The rows of a group lie close to one hidden flat surface of 13 dimensions, which may be shifted away from zero. Surfaces can cross.
In the rows, 128 means zero.
Known rows, each followed by its group:
112, 65, 116, 85, 98, 125, 139, 154, 91, 99, 179, 74, 153, 130, 118, 136, 121, 136, 91, 132, 148, 159, 133, 130, 104, 151  Z828
159, 123, 135, 138, 121, 116, 134, 148, 113, 151, 129, 123, 133, 98, 164, 129, 138, 108, 174, 153, 124, 140, 82, 101, 127, 139  Z149
141, 90, 146, 132, 144, 114, 127, 110, 135, 170, 161, 177, 91, 163, 129, 136, 95, 128, 97, 176, 177, 83, 171, 153, 110, 131  Z828
143, 123, 149, 138, 153, 135, 140, 119, 134, 121, 138, 139, 140, 98, 123, 110, 114, 117, 145, 141, 153, 157, 153, 113, 171, 128  Z828
101, 65, 142, 116, 110, 117, 128, 131, 89, 134, 147, 80, 122, 116, 109, 145, 106, 174, 125, 107, 120, 115, 115, 149, 132, 132  Z828
138, 164, 114, 126, 122, 152, 140, 149, 141, 127, 102, 146, 193, 164, 160, 120, 176, 81, 125, 142, 139, 118, 133, 123, 99, 126  Z149
179, 100, 123, 161, 106, 117, 147, 85, 83, 124, 167, 139, 85, 133, 110, 104, 104, 149, 147, 120, 96, 128, 139, 152, 127, 135  Z947
97, 121, 134, 116, 86, 142, 116, 127, 105, 110, 116, 72, 83, 121, 119, 152, 95, 183, 143, 96, 70, 132, 91, 137, 110, 97  Z828
108, 111, 154, 142, 150, 112, 133, 124, 146, 85, 118, 142, 91, 76, 78, 89, 155, 162, 121, 173, 86, 166, 145, 142, 185, 125  Z149
84, 111, 130, 82, 135, 143, 150, 153, 97, 136, 160, 132, 164, 153, 67, 141, 182, 154, 129, 204, 126, 180, 133, 102, 118, 122  Z149
130, 158, 149, 157, 129, 112, 148, 124, 141, 81, 125, 125, 141, 42, 114, 115, 142, 140, 124, 147, 48, 169, 115, 126, 176, 119  Z149
184, 128, 155, 197, 123, 82, 136, 97, 156, 145, 166, 110, 140, 78, 117, 114, 132, 153, 129, 80, 121, 73, 115, 116, 173, 126  Z947
151, 144, 172, 127, 168, 149, 140, 116, 73, 149, 83, 195, 114, 119, 154, 126, 141, 114, 175, 166, 86, 168, 128, 163, 160, 80  Z828
217, 118, 125, 189, 109, 95, 128, 92, 128, 201, 154, 150, 126, 144, 148, 131, 140, 131, 139, 114, 136, 57, 93, 135, 119, 132  Z947
173, 89, 153, 132, 124, 128, 125, 128, 109, 122, 159, 147, 123, 166, 61, 108, 139, 181, 65, 176, 116, 101, 139, 179, 144, 129  Z149
105, 143, 128, 86, 157, 148, 103, 147, 144, 120, 78, 154, 94, 156, 134, 132, 170, 126, 105, 158, 119, 144, 139, 154, 125, 82  Z828
65, 135, 89, 97, 132, 143, 121, 148, 193, 141, 139, 83, 154, 142, 131, 149, 130, 103, 133, 105, 208, 128, 160, 64, 106, 142  Z828
185, 117, 125, 165, 148, 154, 160, 77, 90, 143, 144, 170, 164, 149, 130, 103, 143, 100, 125, 119, 107, 134, 180, 196, 156, 129  Z149
62, 64, 96, 72, 120, 158, 107, 143, 87, 133, 109, 73, 92, 158, 103, 147, 109, 169, 152, 106, 142, 151, 131, 146, 106, 134  Z857
157, 113, 165, 172, 93, 110, 159, 120, 94, 100, 127, 169, 142, 139, 143, 93, 82, 125, 116, 153, 115, 69, 138, 170, 112, 157  Z857
211, 170, 124, 120, 129, 146, 83, 177, 150, 100, 86, 114, 137, 124, 148, 120, 127, 122, 97, 122, 122, 124, 78, 135, 146, 122  Z149
179, 145, 120, 119, 116, 128, 115, 188, 109, 94, 92, 160, 115, 115, 152, 109, 70, 105, 141, 193, 134, 139, 98, 117, 109, 173  Z828
54, 104, 103, 96, 125, 132, 118, 157, 143, 79, 72, 93, 159, 149, 149, 112, 146, 111, 97, 78, 157, 109, 161, 160, 113, 142  Z857
177, 127, 195, 144, 135, 119, 103, 166, 133, 152, 83, 133, 140, 89, 127, 138, 104, 172, 130, 168, 136, 79, 70, 126, 178, 102  Z857
125, 87, 147, 95, 107, 155, 141, 157, 134, 166, 105, 121, 200, 165, 179, 152, 171, 106, 100, 172, 182, 101, 131, 143, 99, 81  Z857
109, 93, 106, 148, 95, 162, 136, 90, 177, 140, 120, 103, 73, 128, 146, 115, 125, 134, 153, 136, 128, 131, 162, 136, 118, 100  Z857
81, 123, 115, 112, 133, 114, 132, 116, 139, 126, 112, 178, 45, 142, 151, 119, 89, 104, 168, 165, 171, 143, 166, 100, 85, 130  Z947
161, 115, 111, 163, 151, 93, 125, 123, 173, 207, 176, 134, 127, 115, 132, 140, 193, 119, 136, 159, 136, 92, 118, 111, 136, 144  Z149
160, 121, 114, 128, 105, 132, 130, 151, 147, 136, 171, 82, 166, 125, 111, 136, 167, 140, 111, 144, 129, 130, 99, 102, 125, 131  Z857
154, 120, 101, 142, 90, 133, 122, 138, 112, 133, 156, 72, 109, 104, 112, 140, 101, 161, 162, 113, 90, 135, 83, 108, 119, 152  Z828
74, 87, 111, 74, 107, 165, 131, 155, 71, 110, 113, 113, 88, 164, 90, 124, 124, 161, 170, 185, 120, 191, 124, 123, 95, 133  Z857
93, 125, 150, 140, 118, 116, 129, 106, 149, 127, 135, 110, 50, 71, 134, 137, 94, 152, 167, 135, 99, 151, 116, 98, 139, 104  Z828
173, 114, 95, 144, 162, 86, 115, 149, 155, 158, 166, 160, 115, 135, 123, 109, 187, 105, 104, 175, 136, 103, 135, 140, 130, 179  Z857
160, 114, 91, 141, 123, 151, 109, 103, 141, 132, 103, 165, 66, 195, 152, 106, 97, 108, 105, 119, 139, 82, 176, 199, 91, 141  Z149
142, 85, 83, 139, 117, 153, 114, 132, 113, 117, 116, 100, 143, 167, 104, 106, 67, 143, 126, 85, 168, 85, 165, 166, 126, 193  Z828
104, 119, 136, 118, 98, 181, 149, 136, 116, 64, 84, 119, 202, 192, 111, 85, 152, 132, 95, 119, 137, 119, 172, 169, 119, 115  Z857
101, 62, 125, 120, 85, 75, 148, 122, 128, 130, 204, 87, 125, 124, 117, 132, 155, 148, 99, 132, 154, 116, 121, 100, 86, 141  Z947
160, 90, 92, 133, 110, 134, 114, 116, 115, 161, 151, 92, 80, 126, 144, 149, 88, 138, 142, 101, 117, 121, 115, 151, 112, 141  Z857
148, 106, 121, 138, 130, 159, 98, 121, 139, 85, 69, 109, 69, 142, 134, 74, 101, 136, 136, 86, 136, 129, 145, 175, 160, 132  Z149
147, 160, 118, 131, 104, 110, 154, 145, 94, 124, 114, 144, 169, 119, 194, 130, 139, 74, 166, 126, 115, 135, 99, 106, 84, 131  Z947
81, 116, 115, 86, 145, 97, 133, 151, 102, 160, 133, 158, 150, 119, 150, 190, 138, 113, 86, 169, 110, 125, 130, 159, 90, 125  Z149
138, 93, 129, 125, 96, 139, 129, 105, 130, 109, 97, 97, 158, 143, 119, 87, 191, 134, 128, 101, 167, 166, 95, 111, 143, 109  Z947
166, 145, 169, 145, 118, 135, 155, 110, 121, 113, 156, 150, 153, 127, 89, 98, 130, 139, 149, 162, 159, 160, 124, 69, 152, 110  Z947
69, 94, 152, 125, 86, 144, 158, 138, 75, 120, 82, 101, 140, 102, 157, 130, 102, 143, 204, 137, 105, 144, 102, 123, 112, 119  Z857
87, 127, 100, 98, 100, 146, 97, 147, 139, 166, 133, 93, 77, 174, 95, 177, 93, 182, 145, 136, 139, 95, 102, 98, 74, 123  Z828
121, 154, 121, 154, 86, 141, 159, 114, 162, 92, 149, 134, 139, 143, 107, 104, 147, 128, 114, 166, 100, 131, 144, 110, 102, 131  Z149
96, 94, 113, 124, 122, 144, 123, 116, 131, 110, 110, 163, 34, 162, 107, 96, 89, 145, 143, 179, 137, 131, 171, 153, 104, 147  Z857
133, 163, 116, 136, 110, 145, 124, 137, 112, 100, 90, 162, 79, 130, 98, 116, 121, 157, 144, 190, 48, 147, 108, 149, 112, 127  Z149
111, 130, 145, 120, 130, 125, 100, 146, 154, 130, 104, 83, 132, 108, 139, 153, 95, 152, 114, 77, 147, 90, 111, 124, 145, 108  Z828
132, 187, 189, 142, 105, 128, 155, 143, 120, 75, 146, 129, 179, 118, 96, 128, 49, 162, 130, 119, 138, 91, 133, 69, 132, 110  Z947
84, 95, 154, 105, 139, 116, 128, 152, 75, 77, 58, 114, 167, 122, 127, 106, 148, 150, 125, 78, 123, 117, 131, 175, 156, 114  Z947
170, 99, 71, 153, 106, 106, 129, 103, 110, 179, 164, 118, 77, 139, 124, 122, 185, 137, 175, 130, 85, 135, 97, 130, 101, 147  Z947
163, 66, 165, 154, 65, 116, 163, 77, 95, 78, 157, 107, 144, 116, 124, 75, 129, 142, 104, 111, 148, 159, 112, 129, 136, 120  Z947
94, 115, 122, 96, 168, 103, 111, 177, 123, 181, 79, 150, 152, 128, 163, 157, 185, 107, 140, 163, 146, 106, 106, 135, 120, 131  Z149
200, 164, 96, 119, 137, 158, 104, 137, 102, 103, 83, 172, 48, 112, 169, 117, 79, 95, 151, 158, 74, 189, 111, 161, 123, 131  Z149
131, 76, 132, 167, 105, 84, 124, 124, 155, 134, 169, 96, 83, 85, 104, 116, 109, 172, 121, 137, 116, 84, 118, 130, 142, 163  Z828
90, 150, 153, 153, 123, 134, 133, 119, 142, 101, 64, 124, 120, 105, 91, 82, 156, 164, 202, 126, 123, 150, 106, 79, 166, 109  Z947
148, 54, 110, 108, 91, 115, 127, 96, 122, 111, 162, 121, 57, 139, 128, 97, 141, 126, 113, 153, 167, 192, 120, 119, 101, 130  Z947
152, 74, 163, 131, 121, 73, 151, 143, 83, 110, 164, 105, 180, 85, 121, 115, 174, 144, 103, 124, 118, 129, 105, 137, 156, 129  Z947
122, 85, 119, 114, 76, 147, 148, 142, 118, 82, 118, 108, 155, 165, 143, 105, 151, 126, 81, 143, 119, 116, 146, 177, 87, 122  Z857
105, 139, 110, 132, 168, 75, 107, 158, 200, 135, 130, 128, 96, 104, 94, 117, 203, 150, 123, 149, 126, 98, 136, 98, 148, 132  Z947
105, 125, 97, 153, 120, 132, 152, 119, 110, 108, 141, 100, 143, 121, 100, 94, 162, 126, 179, 102, 94, 154, 137, 119, 136, 175  Z857
138, 68, 114, 132, 110, 90, 120, 169, 138, 102, 150, 107, 115, 107, 109, 103, 99, 148, 99, 166, 157, 99, 124, 135, 125, 197  Z828
175, 163, 132, 139, 106, 121, 123, 167, 155, 127, 147, 154, 138, 156, 105, 118, 140, 137, 107, 201, 136, 92, 100, 94, 100, 148  Z857

New rows. What belongs after each?
125, 106, 148, 99, 71, 154, 151, 157, 90, 72, 158, 95, 188, 171, 88, 117, 115, 157, 85, 153, 138, 133, 123, 122, 95, 132  Z857
126, 110, 166, 102, 154, 137, 129, 114, 131, 85, 141, 114, 109, 78, 139, 121, 90, 120, 105, 112, 148, 194, 159, 128, 178, 93  Z828
75, 114, 169, 173, 125, 109, 150, 96, 155, 122, 85, 148, 135, 131, 89, 76, 168, 165, 168, 129, 153, 88, 144, 108, 158, 116  Z947
154, 207, 135, 112, 121, 159, 98, 153, 169, 137, 96, 132, 134, 160, 141, 162, 123, 134, 109, 131, 123, 97, 94, 104, 105, 75  Z828
147, 152, 128, 127, 91, 153, 128, 132, 118, 65, 140, 112, 106, 177, 44, 100, 104, 199, 108, 132, 98, 116, 136, 126, 116, 119  Z947
147, 85, 151, 134, 105, 65, 157, 126, 100, 101, 165, 171, 71, 86, 156, 101, 112, 111, 128, 200, 120, 149, 123, 120, 101, 145  Z947
143, 92, 134, 152, 98, 72, 152, 134, 106, 145, 145, 109, 198, 127, 155, 128, 193, 124, 106, 101, 119, 65, 100, 151, 107, 136  Z947
126, 103, 135, 111, 123, 164, 150, 137, 115, 157, 126, 156, 126, 156, 121, 121, 158, 124, 166, 222, 146, 164, 141, 112, 111, 108  Z857
189, 124, 132, 125, 168, 121, 94, 119, 162, 158, 151, 131, 93, 116, 139, 146, 124, 129, 80, 118, 143, 117, 138, 154, 161, 103  Z828
167, 156, 160, 130, 122, 154, 144, 106, 141, 87, 181, 145, 135, 119, 88, 125, 67, 140, 81, 160, 137, 164, 158, 109, 150, 111  Z149
95, 148, 119, 114, 81, 127, 132, 159, 128, 82, 138, 93, 115, 151, 58, 116, 147, 192, 137, 148, 96, 124, 104, 85, 93, 126  Z947
158, 121, 170, 108, 135, 124, 133, 152, 108, 71, 142, 127, 169, 131, 67, 94, 153, 167, 86, 150, 140, 147, 129, 119, 168, 109  Z947
168, 159, 171, 172, 95, 98, 135, 177, 124, 106, 80, 144, 178, 107, 125, 102, 176, 159, 125, 180, 56, 61, 54, 142, 134, 129  Z828
96, 164, 143, 142, 157, 95, 146, 115, 127, 156, 153, 130, 143, 12, 119, 191, 112, 144, 148, 141, 56, 167, 106, 100, 170, 111  Z149
147, 178, 122, 105, 155, 145, 140, 149, 129, 123, 133, 165, 158, 108, 127, 138, 158, 95, 132, 195, 111, 198, 126, 95, 137, 118  Z149
176, 143, 127, 141, 128, 127, 116, 125, 123, 122, 121, 129, 143, 114, 144, 142, 102, 127, 86, 99, 99, 103, 122, 175, 141, 122  Z149
120, 119, 181, 155, 143, 92, 138, 134, 117, 174, 135, 145, 102, 69, 111, 139, 154, 165, 187, 190, 93, 126, 82, 95, 162, 109  Z828
153, 82, 98, 143, 131, 144, 115, 102, 180, 163, 145, 94, 77, 115, 136, 126, 157, 135, 127, 129, 132, 138, 151, 146, 150, 108  Z857
114, 97, 138, 124, 123, 108, 118, 159, 95, 66, 78, 150, 115, 143, 124, 86, 107, 141, 92, 133, 114, 90, 138, 198, 125, 166  Z857
147, 127, 121, 107, 159, 113, 113, 151, 122, 115, 135, 168, 96, 130, 142, 117, 84, 94, 116, 154, 169, 138, 151, 125, 123, 170  Z857
163, 112, 151, 158, 113, 42, 112, 141, 194, 135, 124, 154, 95, 84, 179, 112, 153, 110, 87, 168, 165, 70, 85, 106, 116, 133  Z947
84, 97, 172, 130, 128, 126, 160, 91, 96, 92, 150, 112, 131, 113, 96, 115, 60, 160, 148, 77, 158, 134, 184, 119, 157, 115  Z947
180, 145, 136, 141, 156, 146, 118, 142, 139, 168, 150, 135, 152, 131, 76, 129, 144, 150, 152, 166, 146, 128, 115, 91, 169, 133  Z828
116, 116, 162, 147, 120, 83, 138, 130, 167, 87, 138, 122, 135, 103, 109, 98, 138, 148, 94, 124, 151, 93, 143, 110, 145, 123  Z947
145, 154, 103, 163, 114, 125, 129, 146, 175, 104, 118, 109, 130, 88, 129, 97, 138, 117, 154, 134, 112, 132, 115, 94, 143, 162  Z828
100, 108, 162, 135, 131, 142, 133, 115, 127, 58, 77, 173, 88, 143, 119, 70, 64, 132, 113, 145, 152, 117, 192, 174, 144, 138  Z857
168, 196, 112, 174, 109, 172, 118, 107, 173, 107, 101, 102, 127, 127, 121, 112, 111, 136, 149, 75, 91, 112, 125, 119, 149, 112  Z828
117, 85, 147, 142, 137, 91, 118, 138, 135, 156, 144, 98, 112, 90, 96, 133, 166, 180, 133, 139, 106, 104, 98, 134, 163, 128  Z828
127, 131, 128, 128, 112, 113, 130, 139, 93, 148, 149, 91, 141, 119, 116, 161, 99, 159, 164, 87, 120, 106, 96, 100, 116, 126  Z947
88, 162, 125, 101, 102, 178, 142, 170, 156, 136, 88, 142, 198, 205, 121, 127, 184, 120, 139, 197, 168, 112, 132, 86, 75, 103  Z857
132, 100, 117, 127, 140, 120, 97, 137, 163, 83, 120, 108, 52, 90, 103, 99, 98, 153, 108, 136, 130, 151, 142, 139, 164, 148  Z828
138, 135, 162, 132, 125, 145, 162, 87, 109, 124, 170, 137, 101, 113, 115, 126, 174, 138, 142, 162, 63, 197, 133, 123, 146, 64  Z828
180, 176, 110, 95, 132, 173, 112, 120, 155, 139, 169, 121, 118, 144, 160, 169, 61, 88, 107, 112, 176, 164, 143, 86, 108, 98  Z828
134, 113, 69, 136, 123, 132, 130, 86, 145, 134, 179, 130, 100, 151, 99, 143, 149, 139, 60, 122, 73, 126, 182, 194, 109, 131  Z149
153, 111, 126, 148, 133, 136, 133, 131, 124, 107, 138, 121, 126, 111, 80, 89, 149, 155, 142, 156, 107, 154, 133, 129, 170, 147  Z828
139, 46, 137, 101, 114, 129, 134, 141, 87, 139, 121, 88, 147, 99, 187, 144, 127, 115, 112, 116, 135, 145, 121, 176, 132, 107  Z857
100, 61, 179, 121, 143, 83, 148, 147, 95, 146, 140, 156, 173, 132, 134, 126, 127, 127, 102, 162, 184, 77, 147, 151, 129, 151  Z857
104, 86, 139, 119, 82, 139, 166, 140, 81, 107, 116, 132, 141, 138, 144, 112, 133, 126, 150, 179, 109, 142, 126, 143, 90, 131  Z857
95, 105, 141, 141, 114, 131, 164, 86, 83, 118, 147, 139, 101, 93, 132, 132, 67, 129, 160, 132, 98, 163, 155, 143, 126, 130  Z149
145, 141, 115, 141, 95, 137, 136, 114, 151, 131, 145, 76, 181, 137, 105, 117, 181, 143, 144, 86, 145, 141, 96, 71, 133, 112  Z947
125, 118, 153, 82, 155, 150, 124, 158, 96, 106, 127, 106, 145, 106, 91, 127, 171, 151, 133, 157, 111, 212, 111, 113, 173, 98  Z828
144, 89, 163, 123, 167, 72, 109, 145, 97, 170, 116, 164, 99, 115, 130, 145, 108, 154, 128, 144, 154, 75, 115, 151, 145, 126  Z947
152, 112, 123, 89, 133, 173, 114, 138, 117, 102, 143, 110, 153, 173, 101, 130, 84, 137, 77, 109, 182, 141, 165, 141, 136, 123  Z828
139, 140, 218, 153, 136, 109, 143, 125, 108, 147, 96, 190, 151, 118, 152, 132, 103, 135, 128, 170, 128, 70, 119, 145, 143, 88  Z828
107, 77, 116, 100, 133, 125, 123, 132, 67, 158, 148, 92, 122, 115, 105, 166, 127, 164, 140, 115, 94, 152, 108, 157, 133, 131  Z149
192, 81, 140, 112, 138, 139, 112, 134, 95, 120, 132, 103, 142, 116, 149, 133, 90, 126, 85, 97, 145, 133, 133, 182, 161, 122  Z857
86, 139, 113, 147, 115, 162, 142, 113, 162, 157, 150, 120, 116, 167, 59, 122, 121, 166, 185, 157, 155, 117, 152, 65, 117, 141  Z828
122, 138, 119, 99, 168, 111, 140, 164, 122, 106, 137, 126, 197, 131, 123, 124, 188, 109, 101, 107, 136, 129, 167, 134, 144, 121  Z947
74, 66, 177, 91, 88, 143, 154, 154, 83, 106, 96, 114, 133, 106, 156, 130, 100, 142, 152, 189, 140, 163, 114, 124, 109, 95  Z857
104, 62, 96, 108, 86, 131, 110, 131, 182, 145, 127, 43, 99, 104, 196, 164, 120, 126, 98, 86, 149, 111, 126, 144, 100, 96  Z857
155, 112, 136, 129, 92, 95, 143, 132, 102, 125, 130, 146, 117, 113, 170, 121, 125, 106, 145, 158, 136, 143, 83, 101, 92, 129  Z947
81, 120, 129, 105, 132, 160, 131, 117, 140, 120, 122, 105, 135, 128, 158, 141, 57, 100, 149, 84, 197, 145, 171, 98, 123, 125  Z857
131, 115, 150, 183, 97, 120, 171, 76, 117, 111, 188, 125, 96, 117, 53, 87, 119, 185, 176, 142, 96, 138, 148, 94, 146, 130  Z947
123, 153, 90, 147, 119, 139, 143, 144, 192, 80, 123, 107, 172, 122, 123, 80, 196, 96, 117, 130, 125, 143, 155, 106, 137, 151  Z828
128, 59, 111, 127, 132, 116, 110, 144, 85, 191, 107, 149, 64, 173, 118, 119, 165, 157, 180, 180, 119, 95, 102, 169, 103, 155  Z149
148, 87, 107, 136, 84, 163, 135, 104, 134, 104, 116, 93, 116, 139, 172, 113, 110, 116, 103, 95, 114, 123, 156, 186, 110, 108  Z857
104, 116, 120, 119, 191, 94, 149, 131, 117, 167, 207, 145, 129, 131, 91, 157, 129, 135, 141, 130, 147, 101, 204, 117, 135, 138  Z947
138, 69, 121, 89, 103, 138, 123, 173, 85, 102, 106, 106, 162, 169, 126, 117, 179, 148, 76, 156, 109, 119, 114, 197, 105, 127  Z857
84, 175, 123, 108, 131, 116, 122, 177, 182, 105, 128, 114, 193, 142, 123, 129, 132, 100, 109, 125, 195, 99, 132, 56, 105, 161  Z857
117, 129, 111, 140, 89, 117, 155, 127, 158, 81, 147, 124, 102, 108, 155, 101, 152, 100, 117, 161, 93, 151, 139, 120, 94, 136  Z828
192, 176, 115, 141, 96, 151, 131, 133, 141, 133, 169, 145, 135, 162, 88, 138, 128, 148, 103, 186, 96, 120, 106, 109, 97, 125  Z149
106, 123, 123, 137, 131, 108, 138, 158, 193, 62, 137, 73, 152, 41, 119, 85, 163, 116, 125, 130, 137, 179, 133, 74, 180, 152  Z828
